Each new row is followed by its nearest point in the smallest flat space through zero that holds the last named rows.
In the rows, 128 means zero.

j_344 (3 x 13):
[[141  92 127 172 156  94 111 119 111 160 129 147 143]
 [130 117 163 156  92 129 121 159 141 101 137 173 166]
 [146 184 131 112 107 164 109 154 148 105 136 162 125]]
New rows:
[123 130 130 152  88 152 114 124 141 136 108 136 112]
[130 135 134 128 119 134 125 136 133 120 130 138 133]
[171  60 113 124 185 161 137 132 132 141 119 155 105]
[138 119 117 143 153 113 116 117 117 152 127 131 125]
[143 122 153 143 137 162 158 160 120 144 138 125 131]
[128 126 134 132 121 128 128 133 130 123 129 134 134]
[120 118 125  98  97  89 118 124 129 114 137 153 163]
[123 117 143 137 112 126 132 137 132 116 130 137 143]

j_262:
[[162 150 102 165 164 131 147 148 139 110 133  68 114]
 [156 116 148 137 161 133 131 149 123 169 112 165  59]
 [163 159  75  75 192 100 143 155 139 134 137 119 146]]
New rows:
[169 141 138 138 158 106 109 123 140 118 135 155 180]
[132 136 113 108 140 119 130 132 131 127 132 128 142]
[172 141  74 137  98 120 134 156 140 183 101 135  59]
[157 128 131 137 163 129 135 149 128 152 119 138  81]
[116 142 117  87 130 150 111 169 106 117  75 102  99]
[137 131 123 123 142 125 131 135 129 133 127 130 121]
[109  77 161  81  83 107 116 145 108 122 114 133 115]
[105 112 149 113 101 129 116 114 120 139 124 164 133]
[128 148 104 123 145 187 156 162 110 103 111 132 112]
[143 134 120 136 146 128 134 138 131 129 128 116 116]
[129 111 139 163 118  64 146 116 157 103 126 188 137]
[118 120 138 123 116 129 122 122 124 134 126 145 128]

j_772:
[[146 138 134 121 107 176  88 124  62 123 132 127 150]
 [104 150 138  91  77 114 160 136 149 135  98 111 165]
 [105 139 128 128 146 110 135  91 138 159 101 124  82]]
New rows:
[118 149  89 110 153 133 119 103 123 125 156 157 141]
[133 125 127 134 136 133 120 125 120 128 133 131 121]
[153 106 129 134 127 131  94 119  90 126 131 126 138]
[143 126 128 134 131 152 104 127  96 122 139 132 130]
[108 162 110 125 126 121 148  98 145 162 139  94 112]
[108 140 130 119 127 113 140 108 140 148 105 122 109]

j_165:
[[121  94 113 168 174  91 144  67 109 143 125 145 108]
 [ 97 161  87 179 194  73 148  44 106 204 196 122 114]
 [130 140  67 128 127  61  94  78 154 154 138 143 137]]
New rows:
[131 163 138  89 166 106 122 133 114 151 172 119 115]
[117 161 122 131 135 127 132 125 125 154 162 115 131]
[114 142 114 143 136 124 142 150  99 109 132 102 146]
[123 137 136 130 132 139 136 134 122 133 138 121 127]
[132  83 137 116 105 152 118 144 122 136 142 159 137]
[134 116 137 122 120 138 127 140 129 113 113 131 128]
[141 139 163 130 160 112 122  95 118 154 146 100 111]
[117 136 128 145 150 124 142 111 115 147 148 123 121]
[ 93 137 126  80 158 122 119 119 201 142 139 129 104]
[128 145 111 121 120 115 116 124 139 139 139 126 135]

j_95, 3 rows:
[[152 135 117  96 106 114 128 159  96 183 130 142 168]
 [105 125 124 150 119 154 126 125 111 145 109 180 126]
 [110 136  94 169 154 142 150 125 124 103 130 108 110]]
New rows:
[124 102  94 158  87 111 100 146 151 159 118 117  86]
[124 128 125 133 128 132 129 128 125 130 126 134 127]
[100 119 123 140 116  94 153 129 108  86  85 138 136]
[118 128 122 143 133 137 132 124 127 122 124 134 120]
[157 100 137 104 117 159  88 147 107 104 153 145  93]
[129 122 148 118 120 127 117 121 137 127 125 138 126]
[113 119  92 168 106 135 144  92 145 117 166 138 130]
[112 130 114 154 140 141 137 122 127 114 124 129 115]
[ 92 167 147  90 160 131 171 122 166 108  96 157 108]
[117 122 141 137 130 136 122 113 142 111 123 136 113]
[171 143 110  88 105 153 101 120 122 103 147 120 168]
[147 129 134 103 121 111 124 137 128 139 136 115 142]

j_936, 3 rows:
[[127  64 152 155 156 108 129 130 153 124 118 125 123]
 [142 109 170 130 149 157 104 115 157  62 146 115 155]
 [156 140 181 120 132 117 132 121 112 110 161 109 133]]
New rows:
[127 119 141 134 128 112 153 144 103 146 166  89  87]
[142 128 153 129 128  95 146 131 106 152 140 120 114]
[136 145 142 166 115 116 137 116  88 138 116 152 162]
[133 139 132 124 123 118 135 129 115 139 134 126 123]
[ 99  91 157 135 147  93 139 132 138 134  98 126  87]
[125  81 140 150 145  98 139 134 136 148 117 128 114]

j_855:
[[199 114  92 124 118 148 141 122 163 135 130 119 141]
 [187  97 148 143 148 148 146 138 154 194 142 128 146]
 [216 155  84 151 121 184 106 129 194 176 121 143 152]]
New rows:
[126 120 124  79 185 166 133 178 101 101 137  98  96]
[121 113 133 119 128 115 140 126 116 116 132 120 124]
[111 116 105  75 109 148 106 165 137 142 125 135 179]
[135 136 119 130 124 134 123 127 135 128 125 130 130]
[148  98  76 133 140 125 124 101 140 109 152 118 180]
[164 116 101 117 117 132 141 121 142 113 129 117 132]
[125 142 147 105 148 118 161  87 115 121 139 110 146]
[123 110 136 120 130 115 142 127 117 119 133 120 125]
[128 116 103 119 126 146  88 125 132 129 132 110 121]
[135 138 114 128 122 134 122 125 136 122 124 130 129]
[129 159 132 163 132 133 137 160 106 109 143 147 155]
[116 142 132 134 130 132 116 130 128 133 125 135 127]

j_83, 3 rows:
[[131 133 166  99 148  98  99 138 177 133 140  96  79]
 [ 97  59 156  91 128  97  94  70 144 124  78 139 118]
 [108 156 144 142 167 149 158  98 103 158 104 139 113]]
New rows:
[147 132 144 150 128 137 128 130 156 118 190 119 137]
[144 144 123 130 122 126 125 157 140 123 153 115 124]
[167  84 106 102 103 127 101 133 124 128  94 128 148]
[129  89 115 118  99 116 109 124 131 108 122 136 149]
[184 117 126 104 121 179 130 120 135 112  91 116 136]
[128 120 122 129 120 128 127 127 124 123 126 132 137]

j_99, 3 rows:
[[ 97  59 124 151 131 149 120 117 142  99 157 115 177]
 [140 122 129 112 123 188 149 119 153 113 116 161 120]
 [126 143 149 141 129 130 113 134 145 131 135 166 106]]
New rows:
[156 114 122 133  89 133 137 123  92 116 160 123 148]
[125 114 119 125 128 130 133 124 123 123 128 111 142]
[158 117  98 135 140  99 159  98 137 115 112 163  97]
[138 141 128 119 126 137 135 128 130 131 119 137 116]
[ 90 109  89 121 138 100 135 109  92 140 113 138  99]
[129 132 122 126 129 111 128 130 116 134 126 111 131]
[ 86 103 165 137 169 161 132 113 125 135 109 146 137]
[119 108 135 138 128 150 124 124 145 115 138 145 135]
[129 168 127 136 150 103 108 156 110 154 145 105 153]
[125 144 128 136 131  84 115 136 109 143 132 109 125]
[159  91  89 115 154 147 104 141 145 112 170 123 130]
[120 102 125 132 128 145 130 122 135 116 135 125 145]

j_455, 3 rows:
[[123 117 116 151 155 122 140 167  85 117 109 101  91]
 [110  95 179 145 159 121 113 131 106 125 171 203 145]
 [151 142 118 136 171  98 127 100  75 104 145  88 113]]
New rows:
[120 142 116 108 146 151 131 158 112 142 127  76 132]
[132 134 110 131 128 128 136 140 120 125 110  98 111]
[116 157 122 129 144 160  94  84  94  92 128  66  81]
[149 148 106 128 148 110 132 108  99 113 126  78 113]
[113 119 104 139  86 145 149 106 183 140 128  84 130]
[133 145 106 110  92 142 133 123 167 139 105 106 133]
[116 144 112 127 136 143 161  60 174 159 102  82 120]
[145 155 103 108 103 130 130 102 154 131 115  91 134]

j_153:
[[153  97 106  93 125 118 146 148 105 123 111 129 125]
 [174 128 138  76 131 105 125 202 106 100  97  85  90]
 [177 111 133 132 133 151 163 142 124  82 159 115 103]]
New rows:
[103 114 125 148 152 120 130 150 123 143 111 140 117]
[120 130 125 123 127 122 121 128 127 137 119 130 133]
[ 82 100 101 100 129 122 153  96 120  98 125 146 105]
[130 104 107 122 125 130 143 115 119 134 127 145 140]
[114 150 127 120 107 149 169 141 127  90 146 151 134]
[141 121 128 137 129 140 143 123 129 114 145 129 124]
[ 99 133  89 112 155  86 132 113 111  95 140 141 118]
[127 118 118 120 126 124 132 126 122 134 122 135 134]

j_193, 3 rows:
[[169 215  91  97  98 159 158 173 149 120 131 158 185]
 [162 125 106 116 116 100 121 150 147 100 118 127  74]
 [137  96 122 154 115 104 155 142  95  79 109  96 131]]
New rows:
[ 97  91 141 168 110 140 160 146 163 169  95 135 146]
[112 119 139 138 134 135 131 117 116 135 130 123 145]
[143 118 163  87 156 133 106 107 124 159 148 150 122]
[113 130 140 118 143 137 105 109 144 161 140 142 115]
[168 147 171 143 153 138 141 156 126 140 115 107  97]
[135 127 124 125 126 122 126 132 132 123 126 128 116]
[106 130 117 166  90 113 161 141 145 104 158 132  96]
[140 121 120 131 121 115 134 138 125 108 121 120 116]
[111 129 156 151 159  93  90 161 144 159 111 107 153]
[114 118 139 132 137 131 121 115 125 140 132 127 128]

j_527 (3 x 13):
[[160 124  98 132  74 118  65 130 150 108 159 140 129]
 [164 107 113 133 122 112 134 121 134 123 163 205 111]
 [144 165 115 121 109  93  97  92  97 123 150 188 111]]
New rows:
[114 169  97  75 100 161 125 132 133 140 152 144 122]
[131 142 123 126 115 119 108 119 121 124 133 133 126]
[112  74 146 153 118 141 133 132 151 124 136  87  80]
[130  99 128 134 129 147 137 151 154 127 126 104 137]
[176 156 126  79 131 117 116 173 106 125  87 155 130]
[130 139 126 126 125 119 122 118 118 128 131 141 124]
[156 119 152 135 167 163 135 125 103 104 106 119  94]
[120 124 137 128 147 133 152 130 124 134 120 127 127]

j_774 (3 x 13):
[[121 134 180 100 109 109 140 162 122 108 109 105 117]
 [168 146 175 133 117 123 148 152 152 131  52 131 129]
 [155 146 141 104  86 137 127 138 172 111 128 163 127]]
New rows:
[ 94 146 138 141 168 142 192 117 133 145 151 111 165]
[117 120 120 140 148 125 128 122 109 137 127 114 129]
[122 114 190 109 122 135 100  92 100 125 143 144 150]
[118 127 136 115 121 123 127 135 124 119 139 122 124]
[118 123 107  82 109 183 141 140 124 116 113 116 113]
[126 131 134 114 115 127 127 134 133 118 139 131 125]
[116 113 118 106 160 150 112 127 135 126 154 153 128]
[120 124 108 126 127 134 119 117 129 127 156 136 129]

j_763:
[[138 128  61 105  93 108  79 181 127 157 137  67  82]
 [129 116  72  93  87 105  69 175 103 129 126  50  85]
 [141  83 105 110 145  86 107 137  97 135 142 125  93]]
New rows:
[113 140 160 140  86 106 161  93 126 146 136 126 102]
[126 132 136 132 130 133 135 123 132 126 127 135 135]
[103  88 144 158 117 150 154 139 147 130 150 167 122]
[132 129 138 139 144 130 145 117 138 136 134 155 135]
[ 87 123 142 105  87 160  88 148 145 130  97 162  99]
[122 140 125 125 112 138 121 135 131 122 121 109 131]

j_367:
[[123 131 156 138 114 162 154 139  54 137 170  98 135]
 [164 129 152 146 117 158 126 137 109  87 150 137 112]
 [136 119 131 129  86  76 137 134 143 118  98 144 124]]
New rows:
[179  58 126 151  92  98 165 101 120  99 101 127 153]
[147 120 144 137  81  93 140 139 124 106 113 142 120]
[119  84 145 122  93 171 148 157 153 156 119 104 147]
[119 128 131 127 122 125 137 130 113 139 132 119 133]
[125 140 125 179 123 181 121 176 130 124 144 131 152]
[139 132 138 135 139 161 125 130 112 116 150 124 123]

j_51, 3 rows:
[[131 148  87 178 172 131 101 126 151  42 133 102 119]
 [178 216  90  95  90 166 115 135 133 125 147 123  96]
 [143 143  78  93 166 171 123 129 106  99 169 142  80]]
New rows:
[168 156 116 165 129 153 134  74 107 111  98  72 112]
[142 161 112 146 123 131 114 129 144 101 126 113 126]
[ 82  98 131 121 147 194  97 163 131 138 137  85 102]
[122 112 118 120 152 136 130 127 117 119 140 136 116]
[142 127 107 119 124 132 100 139 142  84 192 127 132]
[137 144 102 129 145 143 119 128 129  99 141 124 111]
[122 157 169 105 128 164 105 139 113 128 133 127 129]
[137 141 125 113 117 136 129 130 124 139 133 132 121]

j_953, 3 rows:
[[116 132 154 126 142 147 110 132  63 138 130 114 134]
 [105 122 115 108 104 116 123 127 110  96  71 121 124]
 [156 167 163 102  77  83 135 105 152 125 138 113 144]]
New rows:
[124 118 138 119 153 138 101 171 163  88 132 171 121]
[124 114 106 138 140 135 133 134 147 126 125 139 120]
[108 148 101 133 132 123 167 153 116 169 114 145 148]
[125 121 121 133 136 135 128 132 128 129 127 131 125]
[155 104 135 130 149 134 111  98 144 131 102 158 135]
[127 122 118 133 133 130 131 130 139 127 127 133 125]
[146  91 169 139 168  86 160 101 148 142  96  88 153]
[135 135 134 124 119 120 130 124 137 129 133 126 131]
[ 88 155 152 131 167 132 149  96 128 147 102 157 131]
[124 125 128 130 135 135 125 131 117 130 128 128 127]

j_330, 3 rows:
[[156 110 184 147 109 140 110 153 144 139 160  83 117]
 [ 95 145 145 153  99 143 207 178 185 167 130  96 170]
 [149 152 130 121 134 165 131 118 160 118 134  93  78]]
New rows:
[141 119  91 156 157 102 126 168 154  98 161 147 114]
[128 128 126 127 130 127 126 126 126 126 127 130 127]
[166 165 164 138 105 152 140 157 136 142 100 154 148]
[124 129 139 136 119 132 143 142 142 138 132 116 137]
[158  94 156 166 115  90 129  93 123 147 123 134 151]
[131 104 149 138 119 109 110 140 110 135 138 133 149]

j_973 (3 x 13):
[[ 62 157 155 128 144 101 128 118 128 155 111  71 137]
 [146 120 100 127 119 110 188 121 120 158 172  84  80]
 [173  84 146 133 151 159 114 116 118 156 127  77 139]]
New rows:
[152 117 129 127 131 122  86  88 129 126 119 130 142]
[142 114 139 130 136 145 107 127 127 126 117 129 144]
[141 158 111 146 113 124 102 109 113 114 139 164  86]
[133 135 112 126 114 124 136 135 131 111 136 162 119]
[127 119 162 148 163 108 136 124  72 141 122 123 154]
[122 123 144 130 140 132 117 123 126 140 118 103 139]

j_571, 3 rows:
[[ 69 114 123 188 100 112  82  77 119 118 193  48 176]
 [141 110 118 134 136 114 104  95 141 112 178  40 130]
 [126 129 169 148 140  87  80  77 127 106 146 147 120]]
New rows:
[ 89 122  99 157 168 146 117 121 105 169 103 169 163]
[ 92 136 129 147 108 136 132 137 114 139 115 161 148]
[104 115  88 143  93 147 159 141 106 106 163 169 105]
[107 132 119 136 113 142 140 144 120 139 118 140 142]
[127 135 134  87 116 128 152  91 113 101 146 146 131]
[134 129 135 126 133 122 123 123 129 125 127 136 122]
[107 122 132 111 117 104 150 158 129 113 148 113 131]
[125 126 119 128 124 134 133 133 128 131 131 114 133]
[116 102 104 126 138 148 152 143 152 152 134  88 158]
[123 121  98 126 117 149 147 146 130 137 137  84 141]
[154 143 145 107 157 110 120 118  99 119 118 104 143]
[147 125 134 120 140 118 120 118 135 120 134 119 115]

j_803, 3 rows:
[[124 171 121 124 146  76 104 124 129 110 112 135 173]
 [140 158 157 167 115  99  75 208 131 106 159 109 173]
 [132 138 170 141 176  96 101 126 120 128 159 150 141]]
New rows:
[127 125 128 133 143 102 123  84 124 123 137 142 128]
[125 133 134 120 156 112 128 101 124 131 127 144 130]
[140 105 132 110 139 126 136 153 131 145 111 126 127]
[129 123 129 129 125 135 131 129 128 130 130 127 122]
[154 126 121 117 107 109 128 119 115 123 123 110 100]
[127 126 119 125 119 134 134 126 129 128 121 124 125]

j_17:
[[141  59 148 102 104 145 194 148 159 115 135 126 155]
 [ 92  98 108 106 133 116 180  96 121 155 120 150 118]
 [105 125 115 158 115 125 158 133 144 168 122 128 127]]
New rows:
[ 93 168 121 151 131 101 111 123 102 160  80 107 134]
[105 165 108 159 135 116 110 117 119 160 120 130 111]
[110  87 115 126 123 106 141 107  87 120 148 111 166]
[122 109 126 107 131 126 148 116 124 125 127 137 127]
[122 153  86 110 126 121 123 116 144 203 135 144 104]
[ 96 145 105 147 133 115 136 110 121 166 119 137 112]
[127 159 153 140 100 164 144 160  90 152 137 104 167]
[137 133 134 153 115 135 125 151 145 134 130 116 137]

j_749 (3 x 13):
[[146 172 128 133 107  77 200  96 115 165 132 115 136]
 [142 130  91 106 139 121 162 102 151 146 136 110  63]
 [ 83 103  94 111 123 128 134 110  79 141 130  71 165]]
New rows:
[168 190 160 128 120  66 145 103 186 135  91 138 100]
[176 175 150 142 120  95 172 119 160 143 130 162  98]
[ 97 115 101 117 127 106 102 135 135 131 190 140 130]
[118 115 118 121 133 137 119 128 124 125 128 118 126]
[126 136 131 145 149 118 117 107 149 138 131 136 155]
[131 134 137 134 124 124 129 131 126 128 127 134 137]
[128 129 122  98 136 142 138  88  72 118 111 124 126]
[114 121 112 120 127 125 136 118 112 136 130 105 135]
[171 128 138 130 130 134 135 133 125 125 152 156 190]
[133 142 155 145 118 119 126 138 121 125 124 145 159]
[123 124 125 142 123 113 137 108 132 133 114 131 101]
[135 133 122 125 129 122 141 121 135 134 130 126 113]

j_839, 3 rows:
[[143  92  99 127 136 162 114 145 127 122 138 126 129]
 [148 107 122 107 103 156 107 101 104  90 112 128 123]
 [108  99 162 128 137 137  86 119  78  89 178 134 141]]
New rows:
[155 137 101 139 150 160 121 145 146  99  88 141  95]
[151 115  96 120 120 151 132 131 141 129 105 124 121]
[106  89  94 154 151  88 116  95  90 124 108 142 119]
[126 122 134 127 128 131 120 124 118 119 135 129 130]
[126 113 135 101  94 146  90 138 109 167 100 125 140]
[138 120 121 121 119 140 123 121 124 118 119 127 125]
[107 135 132  94  93 170 146 127  97 168  96 171 128]
[138 134 123 119 113 131 132 115 130 122 107 127 122]

j_710 (3 x 13):
[[107 202 144  94 156 124 159 145 143 195 117 121 138]
 [179 109 184  86 194 120 170 214  90 153  97 117 172]
 [120 144 206  40 148 104 161 150 127 139 100 112 136]]
New rows:
[ 99 111 161 152 119 112 129 112 135 138 148 120 151]
[123 127 131 124 121 126 125 120 131 122 129 128 123]
[179 153 138 156 148 106 108 138 149 146 170 140 179]
[143 134 112 149 147 136 134 150 120 149 129 130 141]
[103 103  92 166 125 144 130 154 127  90  97 130 109]
[139 105 107 157 121 135 115 125 122 111 136 133 127]
[146  75 170 132 141 132 124 120 122  98 100  67 117]
[145  83 156 109 126 120 126 136 113  91 120 125 130]
[ 89 131 120 129 143 107 160 156 137 116 155 150 162]
[130 137 129 126 136 129 134 136 127 140 126 127 133]

j_241:
[[108 117 209  92 108 161 148 196 115 108 116 130 151]
 [159  97 198 146 161 144 133 159  89  63 139 139  79]
 [156  58 175 122 120 170 155 166 102  41 189 156 108]]
New rows:
[147 135 104  99 122 181 164 145 114 175 134 182 100]
[124 119 122 119 115 135 134 131 133 125 139 132 139]
[ 92  96 120 179 164 131 104 140 120 106 111 136 114]
[141 127 137 144 147 123 122 123 117 116 126 128 105]
[133 179 102 144 155 167 162 136 178 145 151 113 114]
[126 134 109 130 127 121 124 115 135 140 127 126 131]
[ 89 127 144 125 141 117 120  87 120 140 169  76 121]
[129 133 118 133 132 122 124 119 130 134 126 126 125]
[131 106 158  85  98  83 127 113 141 123 111 136  82]
[129 128 140 129 132 129 128 134 123 123 125 128 124]

j_513:
[[113 145 120 108 119 146 148 132 110 103 101 129 117]
 [119 116 103 112 107 155 127 109 106 142 122 133  97]
 [140 140  85 134 126 146 121 122 141 120 107 137 139]]
New rows:
[ 98 124 108 112 134 151 128 128 142 130  94 127  98]
[121 132 107 115 116 149 134 121 115 122 111 132 114]
[108 125 148 127 132 125 135 128 131 122 100 115 135]
[121 136 141 123 130 124 138 136 124 115 123 125 129]
[119 107 186 108 137 167 116 138 139 167 135 133 165]
[127 116 154 131 132 112 125 130 127 140 148 123 126]
[158 126 135 108 134 118 160 152 121 117 135 170 118]
[123 134 138 123 130 125 136 134 124 118 124 126 129]
[144 100 134 173 120 100 151 108 132  91 124 190 126]
[134 131 128 135 134 122 125 131 138 126 129 128 139]

j_805:
[[102 126 128  65 124 119  93 169 170 141 120 106 124]
 [135 135 125 118 138 120 170 116 103 133 106 160 130]
 [128 107  96  74 129 130 139 110 142 121 154 106 129]]
New rows:
[111 129 145 156 123 127 104  95 158  91 101 117 132]
[128 129 136 154 123 133 109 132 132 125 135 119 127]
[132 133 147 133  93 139 128  91 138 132 122 135 165]
[132 127 128 141 128 131 131 121 122 125 132 129 129]
[ 92 151 113 115  86  85 150 111 139 130 137 137 148]
[127 127 122 107 131 124 139 127 128 130 124 132 128]

j_481 (3 x 13):
[[119  99 120 105 146 122  96  84 127 135  94  98 140]
 [164 119 109  78 154 107 127 127 130 121  99 101 150]
 [142  83 143  97 159  99  80 143 149  53 141 119 125]]
New rows:
[ 96 105 160 106 156 144 133 137 155 165  87 117 155]
[124 120 120 118 134 128 120 104 124 143 107 113 136]
[115 101 121  99 133 118 166  87 114 140  86 101 107]
[128 122 114 111 136 128 123  97 122 153  96 106 142]
[ 96 142 123  99 163 144 118 114 112 134 164 113 134]
[122 121 128 127 130 128 119 117 128 130 123 123 129]
